The rows are grouped in 2 different ways at once. Each group adds its own fixed numbers to the row, and there is some noise. The rows also spread widely along 5 directions, which tell nothing about the answers.
In the rows, zero is written as 128.
Some rows, each with its group in each grouping after it:
[182  98  75 143 127 136 110 142  90 103 110 108 131  94 152 118 110 130
 129 122 149 141 161 181 120 143 115  95 128 133 124 109]  Q_155 L
[132  72 131 185 130 161  76 131  83 128 132 123  97  71  84 147  87 139
 109 148 177 156 151 201 143 170 123  94 109 106 119 102]  Q_155 Y
[185 124  73 118 138 114 134 161  88  91 119 120 145 119 157 130 108 145
 124 168 164 129 168 155 130 157 136 146 122 155 146 106]  Q_920 Q
[ 90  88 134 115 174 145  97 134  98 106 189 114  33 128 114 104  87 145
 122  95 196 171 193 160 161 113 100 125 173 120  97  83]  Q_269 L
[114 108 101 101 136 129 134 137  88 102 154 156  99 165 101  97 140 154
  86 159 172 165 179 120 132 142 111 134 148 112  77 111]  Q_269 P
[171  87 110 168 167 113  91 151 101  97 135 127  67  71 142 145  79 136
 111 152 184 152 112 220 153 180 156 114 124 129 153 112]  Q_920 X
[134 100 134 204 111 161 123 175  76 147 164 127 114  61  65 148  94 153
 123 182 148 157 140 157 144 145 152 104 107 111 143  97]  Q_269 Y
[182 122  77 111 145 110 109 149 105  81 123 132  97 149 158 128  99 141
  97 149 175 138 157 165 126 151 161 157 144 127 120 119]  Q_920 P
[130 108 115 144 152 140 122 174  99 120 168 130  68 114  94 111  64 146
 132 155 172 170 163 150 158 120 142 121 139 141 145  75]  Q_269 X
[158  85  81 101 152 147 119 129  91  90 131 105  78 120 168 104 113 110
 112 130 180 144 166 173 137 143 125 124 159 151 124  98]  Q_269 Q
[133 114 113 125 154 108 111 130  94 108 147 130  83 161 146 136  83 163
 102 133 180 154 177 147 134 153 136 163 138 135 124  88]  Q_920 Y
[133 103 113 121 155 174 101 153  99 108 143  84  91 111 106 109  92 131
 157 106 164 171 204 147 121 106 121 129 136 134 140  54]  Q_155 Y
[166 108  90 154 134 127 133 154  94 105 141 150  68 130 106 109  51 144
 106 161 180 147 136 150 122 144 201 116 152 120 123 118]  Q_269 P
[168 103  75 132 128 122 117 109  77  95 102  99 113 148 159 112 104 136
 103 116 159 149 174 161 117 144 141 114 142 129 110  96]  Q_155 Y
[ 80 124 142 136 130 100 110 150  88 118 162 157  74 147  92 149  81 206
 113 140 193 168 173 143 154 149 101 142 121 114  89  90]  Q_920 L
[150  86  88 172 100 118 124 127  63 119 107 142 138 112 103 140  90 163
  82 183 156 143 140 164 127 186 146  97 120 107 103 118]  Q_155 Y
[188  99  78 116 138 171 133 161  95 105 129  98 129  79 149 100 129 101
 143 154 154 131 166 167 128 124 136 117 132 160 157  94]  Q_269 Q
[176 133  88 127 141 117 132 168  87  96 134 116 129 121 161 121 104 146
 140 125 146 143 192 136 130 119 126 140 133 156 145  97]  Q_920 L

New rows. What belongs after each?
[147 109 109 151 137 124 133 168  91 112 148 128  87  93  91 109  75 146
 123 163 160 168 160 159 149 129 152 111 135 126 149  81]  Q_269 X
[192 100  74 162 120 146 124 139  78 102 101  94 137 104 145 123  86 126
 124 135 157 135 157 164 116 140 167 110 122 132 142  98]  Q_155 Y
[101 101 139 188 109 124 143 160  66 139 161 162 109  95  54 132  97 182
 107 178 145 163 157 144 150 146 122 100 115 112 104 105]  Q_269 L
[110  94 133 151 133 141 110 149  93 115 140 145 127  82  91 147 135 176
 100 183 168 155 147 183 158 182  87 125 104 123 110 108]  Q_920 Q
[114  94  98 112 134 133  92 104  85 106 127 117  69 148 121 112  97 159
 108 109 196 169 199 156 136 143 113 128 142 111  93  84]  Q_155 Y
[168  95  78 151 120 103 119 139  69 100 105 153 124 118 156 154 101 162
  85 194 172 126 120 187 132 207 152 122 117 129 116 136]  Q_920 Q
[132 120 110 132 134 143 144 154  81 123 157 121  91 156 106 111  92 148
 130 135 159 163 200 108 139 111 137 138 129 128 133  73]  Q_269 Y
[125 115 111 159 125 115 143 173  76 106 150 145 116 119  77 114  92 181
 110 189 150 161 157 132 148 140 135 117 127 123 134  88]  Q_269 X
[152 137  81  96 154 125 138 161  97 102 155 105  56 173 160  92  56 135
 145  98 175 156 202 116 129  94 163 139 171 157 131  75]  Q_269 L
[ 89 122 125  99 155 105 134 150  91  96 164 144 112 160 100 113 145 193
 103 156 166 177 201 128 161 149  73 157 127 120 104  85]  Q_920 X
[162  84 100 148 129 146 130 138  88 116 143 114 108  75 133 118 130 133
 103 141 138 146 154 168 138 138 126  89 136 130 112 118]  Q_269 L
[198 109  62 145 126 137 129 163  84 107 122 121 123  81 152 119  87 114
 121 174 149 130 132 171 123 151 184 104 135 156 156 118]  Q_269 Q
[167 112  85 122 139 158 137 136  85 105 140  82 110 133 162 110 111 115
 124 122 163 143 194 132 134 114 142 130 153 147 144  84]  Q_269 Y
[190 114  71 131 124 133 146 168  80 112 114 127 107 108 131 116  61 131
 124 183 159 132 147 146 126 147 194 120 131 156 154  98]  Q_269 Q
[121  80 130 155 151 164  98 155 108 114 165 141  68  86  69 123 110 134
 118 154 175 155 148 172 150 144 124 113 140 102 107 100]  Q_269 P
[180 120  81 152 127 106 119 136  77 101 115 125 124 124 157 157  90 155
  93 156 157 133 152 163 129 161 161 137 126 130 138 118]  Q_920 Y
[165 136  95 169 129 112 133 162  76 123 126 127 106 127 124 155  48 161
 121 167 166 142 152 147 136 152 181 151 119 121 156  88]  Q_920 Y
[199 117  83 128 153 135 110 150 100  88 123  98 116 101 185 132  99 125
 132 116 159 129 167 183 126 139 140 129 144 161 157 113]  Q_920 L
[119  83 108 159 115 113 142 117  86 121 153 149  89 129 120 121  97 178
  79 143 168 147 154 161 142 159 125  98 150 122  87 132]  Q_269 L
[182  94  75 132 128 148 112 159  77  93 104 104 125  72 127 113  95 116
 146 153 154 134 157 184 122 148 144 101 116 145 143  92]  Q_155 Q
[147 116  80 121 130 107 130 131  78  98 121 149 116 138 139 140 109 181
  96 168 171 141 162 164 133 179 124 139 127 129 116 116]  Q_920 Q
[160 124  92 176 127 119 141 191  81 118 138 145  79  99  98 123  32 145
 129 174 159 149 140 151 144 135 194 114 131 138 166  84]  Q_269 X
[126  94 116 123 138 147 120 151  93 102 141 112 132  93 107 102 128 146
 146 118 160 158 199 152 144 114  87 109 126 132 112  87]  Q_155 L
[160 132  85 113 146 114 132 161  96  97 134 119 109 141 164 120  92 159
 127 126 161 144 191 143 126 127 129 142 142 152 132  96]  Q_920 L
[ 68 106 157 116 165 153 125 182  96 111 200 119  77 117  49  93 131 162
 135 137 172 190 206 135 172 100  81 135 126 117 128  57]  Q_269 X
[178 113  87 156 126 137 149 165  82 116 139 113 126  90 140 117  93 124
 146 150 131 141 163 148 128 105 156 101 146 159 148 107]  Q_269 L
[172 130  90 119 166 113 107 175 104  87 139 120  77 122 141 123  71 135
 131 131 172 158 162 166 148 141 146 146 141 152 172  81]  Q_920 X
[183 103  59 115 135 109 110 136  93  82  92 127  75 138 167 129  29 134
 114 143 193 143 151 184 114 166 182 106 150 139 120 107]  Q_155 Q
[156 110  87  88 145 159 113 162  99  97 130 103 121 115 123 104 111 127
 160 127 160 151 197 154 119 115 109 132 127 146 137  69]  Q_155 Q
[150  67  93 164  97 123 113 123  67 103 100 150 127  81 105 134 112 155
  89 188 162 135 119 205 131 202 121  85 113 121  94 126]  Q_155 Q
[108 104 130 152 145 136 127 173  85 108 174 137  82 102  55 107  91 169
 119 165 167 177 154 142 167 130 119 122 117 114 132  72]  Q_269 X
[122  90 115 140 121 141 128 137  77 114 137 147  99 112 110 126  97 150
  99 170 170 150 150 161 139 164 127 112 131 126  99 108]  Q_269 Q
[155 111  97 126 138 145 142 161  85 108 149 114 100 114 129 115 105 136
 141 123 145 149 176 134 126 114 142 116 149 147 137  93]  Q_269 L
[144 110 100 146 134 127 145 163  74  98 147 134  96 110 115  99  92 142
 102 163 155 162 152 141 148 144 151 110 134 129 147  97]  Q_269 X
[117  80 125 144 147 130 101 134  89  96 132 123  90 104  90 110 100 159
 118 130 183 172 168 184 153 144 108 106 125 110 112  88]  Q_155 X
[112 103 128 126 155 134 135 163  84 108 171 121  76 106  92  91 117 153
 118 140 169 173 183 148 156 124 109 123 133 131 127  76]  Q_269 X
[112 119 131 128 150 122 100 168 113 101 151 167  82 148  89 138  85 181
 115 157 193 154 164 153 139 152 120 156 117 112 107 106]  Q_920 P
[134  75  90 144 112 117 112 114  72 103 116 156 124 105 117 134 113 174
  82 172 176 149 139 191 136 200 111  98 122 110  74 124]  Q_155 Q
[126 126  99 129 133 131 107 149  92 110 141 117  78 145 104 119  45 162
 144 124 180 165 197 140 124 124 148 138 134 122 126  54]  Q_155 Y
